There are 4 nested groupings, the coarsest first. Each group lies inside one group of the grouping before and may be the whole of it. The rows also spread widely along 14 directions, which tell nothing about the answers.
Known rows, each followed by its group in each grouping:
[ 0.68  1.99 -0.07 -0.20 -3.06  1.81 -0.08 -1.97 -0.61  1.71  0.66 -0.36
 -2.00 -0.83  0.41  1.59  1.19  0.79  2.76  0.42  1.90  0.99] | lozav Koze z501 z520
[-0.10  0.68 -1.23 -1.60 -0.91 -1.20  2.98 -1.32 -2.22  0.13 -0.20 -0.86
  0.71 -2.72 -0.66 -0.29  1.15  1.55 -3.20 -0.32  1.61 -0.68] | lozav talob z877 z716
[-1.48  0.55 -0.28 -0.94 -1.01 -1.03  0.56  0.35  0.94 -0.07  0.07 -1.62
  0.04  0.97 -1.38  0.00  0.11  0.53  0.87  0.56 -1.69  1.11] | razas sofod z734 z731
[ 1.14  1.84  0.45 -0.15 -0.24 -0.20  0.34  1.20  0.36 -0.87 -0.44 -0.21
 -0.87  0.14  2.01  0.40 -0.41  0.50 -1.51 -0.85 -0.90  0.36] | razas sofod z825 z619
[-2.57 -1.11  3.52 -2.32 -2.20 -1.73  1.49 -0.19  0.44 -2.13 -4.76  0.14
  1.47 -1.09  2.22  2.31 -0.71 -1.06 -0.32  1.08 -1.10 -1.55] | razas levo z10 z318
[ 0.23 -0.72 -2.40 -2.42 -0.61  1.43 -1.55 -2.31 -0.37  0.89 -0.74 -1.36
 -0.03 -1.25  3.01  0.78 -0.79  0.87 -1.47  0.23  1.38 -2.76] | razas sofod z734 z540
[-0.73 -0.24 -0.88 -1.32  0.66  0.25 -0.13 -3.09 -1.01  0.57 -1.76 -2.25
  0.11  1.37  1.94 -0.03  0.65 -0.97 -0.81  0.68  0.51 -2.06] | Saril tes z67 z302
[-2.78 -0.64 -3.89 -0.33 -1.00 -3.24  1.20 -0.21  1.32 -2.76 -2.72 -1.04
 -0.89 -0.82 -1.29 -0.47 -0.05 -0.87 -0.78 -0.06 -1.04 -0.38] | Saril tes z807 z664
[ 0.13 -0.66 -1.63 -0.09 -0.16 -0.62  0.36 -3.06 -0.34  0.20 -2.26 -0.44
 -0.79 -0.09 -0.80 -0.74  0.33 -1.78 -0.73  0.88  2.07 -2.04] | lozav talob z877 z460
[-1.30  1.01  3.70 -0.15 -1.50 -1.96  0.68 -0.89  0.87 -0.88  0.90  1.45
  0.02 -1.02  0.47  0.55 -1.31  0.73 -1.32  1.45 -0.78  0.84] | Saril til z502 z108
[-0.06  1.81  0.38 -1.36 -0.53  0.69  0.21 -0.95 -0.65 -1.62  0.96  0.50
 -1.60 -0.21  2.25  1.44  0.73 -0.55 -0.11  0.69  0.17  1.32] | lozav Koze z200 z487
[-1.17 -1.41  3.15  2.12 -1.72  0.98  1.50  1.08 -0.41  2.41 -1.20  0.13
 -0.08  0.53 -1.96 -0.99  0.67 -0.81  2.60  1.33 -0.33  2.54] | Saril tes z67 z851
[-0.64 -1.42  2.10  0.67  0.30  1.27 -0.59 -1.76 -1.40  1.61  0.35 -0.39
 -1.65  0.94 -1.06 -1.23 -0.25 -0.91  0.43  1.05  1.16  1.81] | lozav Koze z501 z828
[ 0.45 -1.92  3.27 -0.10  0.73 -0.84  0.12  1.57  0.69 -1.81  0.01  2.25
 -0.22 -2.26 -1.86  1.38 -2.98 -1.92  0.26 -0.92  0.30  2.06] | lozav talob z344 z823
[ 1.28  0.65  0.13  0.05  0.94 -0.39 -0.41  0.17  0.27  1.48  1.22 -1.31
  1.29  1.28 -0.87  1.52 -0.39 -0.03  0.02 -0.26 -0.22 -1.17] | razas levo z721 z725
[-1.63 -1.83  2.12 -1.66  1.65 -1.95  2.32  1.18 -1.78 -1.53  0.47 -1.31
  1.71 -0.71 -2.20  0.90  0.03 -0.76 -0.54 -1.10 -0.05  0.95] | Saril volan z256 z74
[-3.01 -0.20 -0.81  0.92 -2.20 -1.32  2.24 -0.36  1.37  2.70 -2.55 -2.35
  1.15  2.79 -1.74  2.11  1.51 -0.38  2.04  1.92 -2.07 -0.09] | lozav talob z344 z886
[-1.05 -0.92  0.79 -1.54 -0.39  1.01  0.90  0.84 -1.13 -0.89 -2.62 -0.79
  0.55  0.77  1.96  0.51  1.20 -1.42  0.61  0.91 -0.65 -0.56] | razas levo z10 z777
[-1.26 -1.84  0.35  1.05 -0.60 -1.31  1.40  0.79 -0.14  1.23 -1.16 -0.26
  0.03 -1.56 -1.21  0.14 -1.56  0.65 -1.47 -0.51 -0.02  0.67] | Saril til z420 z299
[-1.22 -2.10 -0.59 -0.82 -2.09  1.15  0.02  0.07 -1.87 -0.03 -0.42 -0.78
 -0.89 -1.75  0.71 -0.62  0.75  1.15  0.97 -0.69  2.07 -0.48] | razas levo z10 z777
[ 1.00 -1.77 -2.04  1.09 -0.42  1.84 -0.92  1.19  1.90  1.87 -3.29  0.29
  0.15  0.38  0.03  0.94 -1.36 -2.45  1.56  1.27 -0.95 -0.17] | lozav talob z344 z823
[-0.28 -0.28 -1.52  2.31  0.65 -0.28 -2.36 -0.23  2.46  1.75  1.73 -0.42
 -0.16  2.76  2.64 -0.92 -1.92  0.47 -2.78  1.93 -2.30 -1.12] | Saril til z420 z299
[ 0.74  1.97 -3.38  4.13 -0.65 -1.20  2.49  1.65  0.24  1.20  1.93 -0.02
 -2.11  0.94 -2.65  2.01  2.56 -0.74  2.40 -1.24  1.84  0.23] | Saril til z420 z299
[ 1.73  2.83  0.64 -0.42  0.27 -2.16 -1.03 -0.14  2.46 -1.81  3.12  1.31
  1.43 -0.29 -1.05  1.07 -0.98 -1.24 -0.38  1.36 -1.16 -0.62] | Saril tes z807 z664
[-0.51  0.92  1.08  1.80 -2.40  1.34 -0.48  0.99  2.87  2.62 -3.21 -1.09
 -0.56  3.62  2.85  0.10 -0.37  0.21  0.96  2.05 -3.73  0.62] | razas sofod z734 z731
[ 1.94 -1.20  3.03  0.75  0.49  1.50 -1.50  1.53 -0.41  0.55  1.18  1.28
 -0.17 -0.56 -1.25 -1.68 -1.64 -0.79  0.59  0.04  0.43  1.39] | razas levo z10 z777
[-0.81 -0.94  1.22  0.15 -0.31 -0.79  0.50  1.64 -0.56 -0.78  0.23 -1.48
  0.46  1.39  0.13 -2.92  0.89  0.57 -0.90 -0.12 -1.12  0.16] | razas sofod z825 z619
[ 1.32  0.48 -0.18  1.88 -2.68 -2.88  0.62  0.10  1.48 -1.45 -1.19 -0.40
 -0.03 -0.06  0.12 -2.97  0.29  1.17 -1.60 -1.40  0.24 -2.36] | lozav talob z344 z886
[ 1.91 -1.45 -2.18  0.04 -1.98  0.23 -0.98 -0.73 -1.16 -0.48  0.97 -0.26
  0.50 -2.43 -0.06 -3.86  1.43  0.67 -0.81 -0.20  3.13 -2.75] | lozav Koze z200 z487
[ 2.33 -0.08  0.69 -1.71  0.47  1.22 -2.11 -2.12  1.48  2.03 -3.17 -1.08
  2.13  1.24  2.34 -0.40 -2.36 -1.05 -2.04  2.15 -1.76 -2.24] | lozav talob z877 z460
[-1.08 -0.48 -1.05 -0.87 -0.59 -1.39 -2.44 -2.98  0.70 -1.73  1.06 -0.66
 -0.55  1.01  1.09 -1.56 -0.19 -0.34 -0.82  1.35  0.95 -3.28] | razas levo z10 z777
[ 0.11  0.72  1.00  0.92 -0.84 -1.46  1.17 -0.49  0.23  0.83 -1.69 -1.70
 -0.54  0.46 -1.16  0.52 -0.42  0.45  0.57 -1.66 -0.03  0.47] | Saril tes z67 z851
[ 2.42  1.61 -1.10  1.86 -0.56 -0.05 -0.30 -1.09 -0.02 -1.61  0.66  1.58
 -3.23 -0.67  0.46 -3.06  0.80 -0.82 -1.27 -0.45  2.60 -0.93] | razas sofod z734 z731
[ 0.30  0.46 -0.13 -2.12 -1.62  0.69 -1.87  0.92  2.58 -1.24  1.20  1.62
  0.60 -2.14  2.51  2.14 -2.87  0.75 -0.59  1.68 -1.90  0.92] | lozav talob z877 z460
[-1.79  0.15 -1.94  0.57 -3.83 -0.03  0.90 -0.60  0.77 -0.54 -3.74 -0.88
 -2.75  0.18  1.22  1.36  1.19 -0.70  4.14 -0.31  0.77 -0.25] | Saril til z420 z299
[-0.27  1.51 -0.05 -0.76 -3.42 -1.46  1.29 -0.01  0.69  1.74 -1.62 -1.72
  1.53 -2.19 -0.41 -1.25 -1.04  3.69 -2.18  0.19 -2.04  0.60] | Saril volan z256 z74
[-2.52 -0.50  0.13  1.74 -1.45 -1.82  2.13  0.54 -0.39 -0.64  1.98  0.91
 -0.76 -1.01  0.65  0.23  1.07  1.35 -1.82  0.62  0.72  0.08] | Saril til z502 z108

New rows, each followed by its group in each grouping:
[ 0.26 -2.82 -0.60  1.98  0.77  2.77 -1.93 -0.05 -1.02  1.92  1.33 -1.00
 -1.23  1.38  2.59 -2.01 -0.14  0.19 -0.25 -0.36  1.18 -0.47] | Saril tes z67 z302
[ 1.12  2.38 -0.38 -1.64 -0.16 -1.46 -0.42 -1.53  1.20 -0.97  0.25  0.38
  0.12 -0.96 -1.25 -0.52 -1.09 -0.54 -1.44  1.17 -0.50 -0.41] | razas sofod z734 z540
[ 1.12 -1.89 -1.46  0.28  0.03  1.08  0.98  1.66 -1.20  1.48 -2.48 -0.52
  0.84 -1.90  2.20 -1.72 -0.91  0.79 -3.60 -0.52 -0.19 -0.68] | Saril til z420 z299
[-0.10  0.22  1.48  0.93  1.60 -0.79 -1.00  0.39  0.73 -1.01  2.55 -0.36
 -0.94  2.72  0.36 -0.40 -1.01 -0.95  0.18 -0.09 -1.18  1.02] | Saril til z420 z299
[ 1.90 -0.91  3.10  1.56 -2.34  2.75 -0.73  2.17 -1.83  1.01  2.95 -1.14
 -0.55  0.96  2.47 -2.24  1.84  2.40  2.17 -1.99  1.30  0.91] | lozav Koze z200 z487
[ 1.57  2.02  0.21  2.32 -4.61  0.95 -1.03 -0.68  1.97  1.90 -0.71  1.67
 -0.88 -1.38 -0.71 -4.92 -0.30  1.04  0.60  2.97 -0.78  1.34] | Saril tes z67 z851
[-0.57 -0.63  1.73  0.32 -0.56 -0.71  0.55 -0.27  0.75 -0.57 -1.14  0.79
 -0.38 -0.44  2.10  3.78 -0.62 -1.38 -0.54  0.22  0.64 -0.97] | lozav Koze z501 z520
[ 0.24  0.80 -2.01  1.09 -0.12  0.44 -0.21  0.13  0.14  1.66  1.40 -2.09
 -0.40  2.36  0.56  0.76  1.32  0.60  0.13  0.19 -0.40 -0.18] | lozav Koze z501 z828
[ 0.17 -2.20  0.98  2.80  0.09  0.21 -1.88  0.11  0.85  0.08  0.74  1.21
 -0.99  1.40  0.60 -3.22 -0.27 -1.72 -0.85  1.63  0.95 -1.60] | razas sofod z825 z619
[-2.10 -2.73 -0.11 -2.05 -2.62  0.43 -1.15  0.51  0.82  1.38 -0.70 -2.58
  1.83 -1.27  0.50  2.43 -1.50  1.83  2.95 -0.53 -0.68 -0.38] | Saril tes z67 z302
[ 0.95 -0.38  1.15 -1.00  1.65 -0.50 -0.23 -0.36 -0.63 -0.60  1.66 -0.02
  1.50  0.10  0.78  0.28 -0.39 -1.34 -1.30  0.51  0.53 -1.54] | Saril til z420 z299
[-0.45  0.12 -0.43  1.69  1.11  2.16  0.06 -2.03 -0.57  1.47 -1.67  0.69
 -3.69  1.48  2.89  1.84 -0.22 -2.11 -1.45  1.29  0.70  1.24] | lozav Koze z501 z520
[ 1.56  1.79  0.47  0.26  0.04  0.70 -0.20 -2.11 -1.25  0.87  1.76 -0.49
 -1.42  0.74 -1.19 -1.26  0.96 -0.31  1.56  0.19  1.74  0.44] | Saril til z502 z108
[-1.01 -1.15  0.96  2.34 -1.55 -1.77  2.78  2.69  0.04 -0.58 -2.40  1.56
 -0.68 -1.81 -3.00  0.28  0.36 -1.26  0.42 -0.29  0.56  0.95] | razas levo z10 z777
[ 1.15  0.34 -1.56 -1.71  2.34  0.85 -0.28 -0.32 -0.58  1.12 -1.21 -0.59
  1.11 -0.07  0.41  1.42 -1.12 -1.32 -2.51  1.07 -0.78 -0.75] | razas levo z10 z777
[ 0.79  0.67  1.64  0.69  0.05 -0.31  0.75  1.20 -0.08  0.09  2.81  0.60
  0.26 -0.69 -0.76  2.37 -0.01 -0.23  0.90 -0.55  0.80  0.77] | Saril volan z256 z74
[ 0.22 -0.91  0.54 -1.27  0.86  1.16 -0.65  1.46  0.76  1.84  2.13  0.02
 -0.30 -1.83 -2.62  6.80 -2.69 -0.47  3.63 -1.49  0.99  2.20] | razas sofod z734 z731
[-0.29  0.99 -0.71 -0.80  1.41  1.67 -0.44 -0.52 -0.53  2.19  0.88 -0.51
 -1.27  0.71 -1.77  2.91 -1.10 -0.82  1.31  0.88 -0.51  2.71] | razas levo z10 z777
[ 1.31 -1.00 -0.59  0.93 -2.10  0.43 -1.78  0.88  1.60  2.49 -1.42 -1.71
  1.03 -0.04  2.77  0.23 -2.04  2.86 -1.38 -1.14 -0.82 -2.47] | razas levo z721 z725
[ 2.25  0.36  0.69  0.38  2.30  1.58  0.64  0.38 -2.63  0.37  1.82 -0.04
  0.70  1.36  1.54 -3.02  2.51 -1.38 -2.85  1.09  1.20 -1.38] | razas sofod z825 z619
[-0.66 -2.94  1.58  0.50 -0.90  1.27 -2.03 -0.56  0.68 -0.21 -1.64  0.80
 -1.65 -0.48  3.45  0.81 -2.16 -0.77 -0.46  0.17  0.63 -0.26] | lozav Koze z200 z487
[-1.67 -0.39  0.41  0.09 -0.31 -1.14  0.38 -0.56 -0.34  0.11  0.82 -1.49
 -0.53  1.16 -0.05 -1.31 -0.23  0.88 -0.56  0.11 -0.78  0.78] | Saril til z420 z299
[ 2.32  0.05 -0.13 -3.40  0.43  1.22 -1.19 -0.75 -1.90 -1.92  1.35 -1.11
  1.30 -1.72  1.75 -1.82  0.28  0.13 -0.50 -1.01  1.26 -1.42] | Saril tes z807 z664
[ 1.51 -0.40  1.31 -0.43 -0.60 -0.12 -1.80 -1.08  0.54 -0.83  1.32  1.17
  0.06 -1.67  0.09 -1.38 -1.37 -0.54 -1.10  0.94  1.00 -0.59] | lozav Koze z501 z520
[ 0.51 -2.36 -1.29 -0.18  0.66  0.94 -0.88  0.62 -1.02  1.75  1.71 -1.53
  0.96 -0.40 -1.65 -0.68 -0.37  0.45  1.15 -0.47  1.11 -0.32] | Saril til z502 z108
[ 0.05  1.16 -0.93 -0.95  1.90 -1.98 -1.10 -0.20  1.35 -1.03  1.56 -1.52
  0.19  1.61 -0.02 -0.26 -2.13  0.70 -2.16 -0.23 -2.62  0.57] | Saril til z502 z108
[-1.53  0.05 -2.00 -0.77  0.23 -1.49  1.02 -0.26  0.93 -0.72 -3.20 -0.24
 -0.56 -0.33 -1.18 -0.19 -1.41 -1.71 -1.03  1.43 -2.02  1.30] | Saril til z420 z299
[ 3.30  0.35 -0.70  0.54  0.30  0.82 -2.12  0.29 -0.24  0.15  4.04 -0.72
 -0.74  0.11 -1.18 -3.00 -0.02  0.98  0.53 -1.61  1.86 -0.56] | razas sofod z734 z731
[-2.01 -3.64  1.10 -0.01  1.30  0.30 -0.33  1.76 -0.65 -0.45  2.27  0.17
 -0.92 -1.76 -0.62  2.17 -2.52  0.23  0.34 -1.75  0.67  2.63] | Saril tes z67 z851
[ 1.65  3.66  0.08 -0.90 -1.05  0.21  0.40 -0.14  1.13  0.41 -0.52 -0.03
  0.27 -0.73  2.94  1.68 -1.01  1.28 -2.06  0.40 -2.00  0.61] | Saril tes z67 z851
[-0.05  0.42  0.68  0.61  0.00  2.23 -1.12 -0.91 -0.59  0.15  1.60 -0.07
 -3.06  1.93  2.51 -0.78  0.42 -0.13  0.58  0.19  0.66  1.08] | razas sofod z734 z540
[-0.53 -0.95  0.13  0.07  2.71 -1.78 -1.00  0.41  1.18  0.70  3.08 -0.31
  1.35  0.04 -2.55  0.25 -3.16 -0.03 -2.93  0.82 -1.90  1.32] | Saril volan z256 z74
[ 0.06 -1.10 -0.90 -0.76 -0.25 -1.01  0.52 -1.46 -2.12 -0.35 -0.90 -2.96
  0.02  0.53 -1.11 -3.66  1.43  0.67 -1.09 -1.24  1.13 -0.84] | lozav Koze z200 z487
[ 0.98  3.65 -1.90 -2.03 -0.93 -1.43  1.35 -2.28 -0.65 -1.14  0.57 -1.06
 -0.14 -0.65 -0.50 -1.73  1.93  0.80 -1.92  0.64  0.52 -1.13] | razas sofod z734 z731
[-1.89 -0.84 -0.14 -1.28 -0.34  0.06 -0.11 -0.14  0.36  0.90  1.98  0.03
  1.63 -0.46  0.75  1.95 -0.48 -0.14 -0.16  2.53 -0.77 -0.21] | Saril til z420 z299
[-0.62 -2.15 -2.66 -0.91 -2.01  1.63  0.23 -0.54  0.80  1.26 -5.25  0.58
 -0.04 -2.36  0.69  1.33 -1.14 -1.76  0.47  1.80  0.21 -0.58] | lozav talob z344 z886
[-0.40 -2.10  1.32  2.00 -1.78  0.62  0.17 -1.01 -1.38  2.96  0.14 -1.69
  0.03  1.06 -0.38 -1.66  1.55  0.90  0.47  0.28  2.03 -1.15] | lozav Koze z501 z828
[ 1.62  1.28  3.69  0.67 -0.79 -1.38  1.16  0.80  0.50 -1.15  1.19  2.40
  0.26 -2.17  0.81 -0.16 -0.70  0.37 -3.09  0.09  0.62 -0.36] | razas sofod z734 z731
[ 0.59 -0.20  2.39 -1.04 -1.87  0.42  0.95  0.30 -0.52  0.09 -1.80  0.80
 -0.12 -2.93  0.80 -1.73 -2.00  1.75 -2.67  0.09 -0.66  2.15] | lozav talob z877 z460
[-3.58 -1.10  0.59 -0.48  1.12 -3.19  2.49 -0.10 -0.52 -1.93 -0.76 -2.71
 -0.47  2.90 -1.27  2.07  1.51 -1.26  0.68 -1.36 -0.24 -0.59] | razas sofod z734 z540
[-0.86 -1.79  1.65  2.10 -0.34 -1.36  1.36  1.27 -0.67  0.33  1.32 -0.17
  0.83  0.96 -1.83 -1.17  2.06 -1.02  0.38  0.51  1.47 -1.47] | razas sofod z825 z619
[-0.91 -2.37 -0.22 -2.36  0.79  1.43 -0.49  1.72 -0.42  2.68  1.63 -3.07
  2.89  0.51 -0.07  2.37 -1.53  1.88  0.41 -0.48 -2.14  1.31] | lozav talob z344 z823
[-0.43 -1.51  1.20  0.23 -2.75  2.27 -0.85  2.14  1.39  1.04  0.14  2.33
  0.17 -2.39  1.86  0.47 -1.30  0.28  0.56  2.29 -0.56  0.93] | razas sofod z734 z540
[ 1.58 -0.58  1.72  1.32 -0.88 -0.95  0.42  2.41  1.36 -1.00 -1.80  0.63
  0.72 -1.03  0.69 -0.19 -1.24 -0.49 -0.38 -1.27 -0.64 -0.35] | Saril tes z67 z851
[ 0.13  0.58 -0.93 -1.93 -0.44 -1.93 -0.16 -0.15  1.48 -0.23  0.84  0.35
  2.01 -2.98  0.40  3.00 -2.41  1.26 -2.37  0.53 -0.58 -1.37] | Saril til z502 z108
[ 1.00 -1.69  1.91  0.66  0.24  0.37 -2.43 -0.39  1.38  2.46  1.97 -0.36
  1.17  0.44 -1.18  1.53 -2.28 -0.40  0.86  0.71  0.28 -0.44] | lozav Koze z501 z520
[-0.57 -0.92 -1.50  2.65  0.32  1.55  0.09 -1.05 -1.31  0.30  0.38 -0.22
 -1.98  2.76  1.56 -3.54  2.98 -2.06 -0.05  1.71  1.16 -0.76] | Saril tes z807 z664
[-1.89 -1.59  0.53  0.03 -2.74  0.96  0.95 -0.82 -0.70 -0.55 -4.47 -1.62
 -1.64  0.88  2.51  0.31  1.72 -1.13  3.19 -0.54  0.85 -0.81] | Saril tes z807 z664
[-0.26 -0.40 -0.92 -0.30  0.57  0.69  1.53  0.42 -2.09  0.06  0.25 -0.95
  0.33  0.79  0.39 -1.00  2.84 -1.19 -0.50  0.86  1.15 -1.08] | razas sofod z825 z619
[-0.07  0.22 -0.35 -2.20 -1.22  1.26 -0.25 -1.63 -0.83  0.64 -1.22 -1.50
  0.04 -0.45  2.66  1.73  0.30  0.42 -0.09  0.32  0.42 -0.59] | lozav Koze z200 z487
[ 0.46  0.37  1.43  1.20 -1.79 -0.18  1.43 -0.64 -1.57  0.54  0.33 -0.43
  0.04  0.16  0.70 -2.33  2.49  0.67 -1.39  0.67  1.45 -0.92] | lozav Koze z501 z828
[ 1.63 -1.44 -0.30  1.43 -1.03  1.87  0.93  0.48 -0.88  0.63 -2.33  1.18
 -0.53 -1.12  1.67 -0.73  0.99 -1.66 -0.18  0.13  2.04 -1.26] | lozav talob z344 z823
[-0.55 -0.93  0.31  2.12 -0.51 -0.84  0.09  0.27 -0.12  0.84  3.35 -1.29
 -0.92  1.60 -1.55  0.20  0.58  1.10  1.49 -1.69  1.18  0.35] | lozav talob z344 z823
[-1.44 -1.94 -0.24 -0.63  0.50  1.95 -2.07 -1.89 -1.01  1.34  1.51 -1.33
 -0.66  2.10  0.46 -0.94  0.19 -0.62  1.43  1.70  0.66 -0.38] | razas levo z721 z725
[-1.15 -1.43  2.67 -0.33  2.38 -2.22  0.55 -0.74 -0.18 -0.16  2.35  0.38
  0.65 -0.22 -3.77  4.21 -1.26 -2.55  0.59  0.16  1.28  0.82] | lozav Koze z200 z487
[ 0.19 -0.70  0.11 -1.72 -0.20  0.01 -0.05  0.48  0.29 -0.16 -0.73 -1.82
  1.54  0.80  0.92  1.46  0.47 -0.52  0.96 -0.26 -0.10 -1.99] | razas sofod z734 z731
[ 0.33  1.27 -1.02  0.05  1.59 -1.72  1.64 -0.50  0.15 -0.17 -0.26 -0.23
  1.56  0.36  0.32  1.17  0.69 -1.55 -3.24  1.17 -0.74 -1.67] | Saril tes z807 z664
[ 0.55  0.73 -0.47  0.76  0.16  0.62 -1.19  0.56  1.94 -0.13  1.38  0.59
 -0.37  1.73  2.64  1.32 -0.86 -0.65 -0.60  1.14 -1.68  0.04] | lozav talob z344 z823
[-2.06 -1.18  1.30 -0.77 -0.55  1.44  0.38 -1.85 -1.39  1.09 -2.76 -0.67
 -2.42  0.00  1.34  2.40 -0.85 -0.44  1.07 -0.23  1.04  1.09] | razas levo z721 z725
[-0.33  0.96 -2.23 -0.85 -1.76  0.74  1.89  2.24 -1.00  0.00  0.65 -1.44
  0.46 -1.29  1.40  0.30  1.64  2.16  0.01 -0.75 -0.83  1.32] | Saril tes z67 z851
[-0.50 -0.29  0.95 -0.91 -0.87 -0.98 -1.01 -0.62  0.30 -1.06  3.87 -0.33
  0.97  0.11 -0.57 -2.08 -0.14  1.13 -0.45  0.87 -0.28  0.06] | lozav talob z344 z823
[ 1.94 -0.47 -0.54 -1.57 -0.87  0.24 -2.91 -1.44 -0.03 -1.02  1.59 -2.12
 -0.28  0.18 -0.49 -1.90 -0.38  0.39  2.22 -1.47  1.52 -1.24] | lozav Koze z501 z520
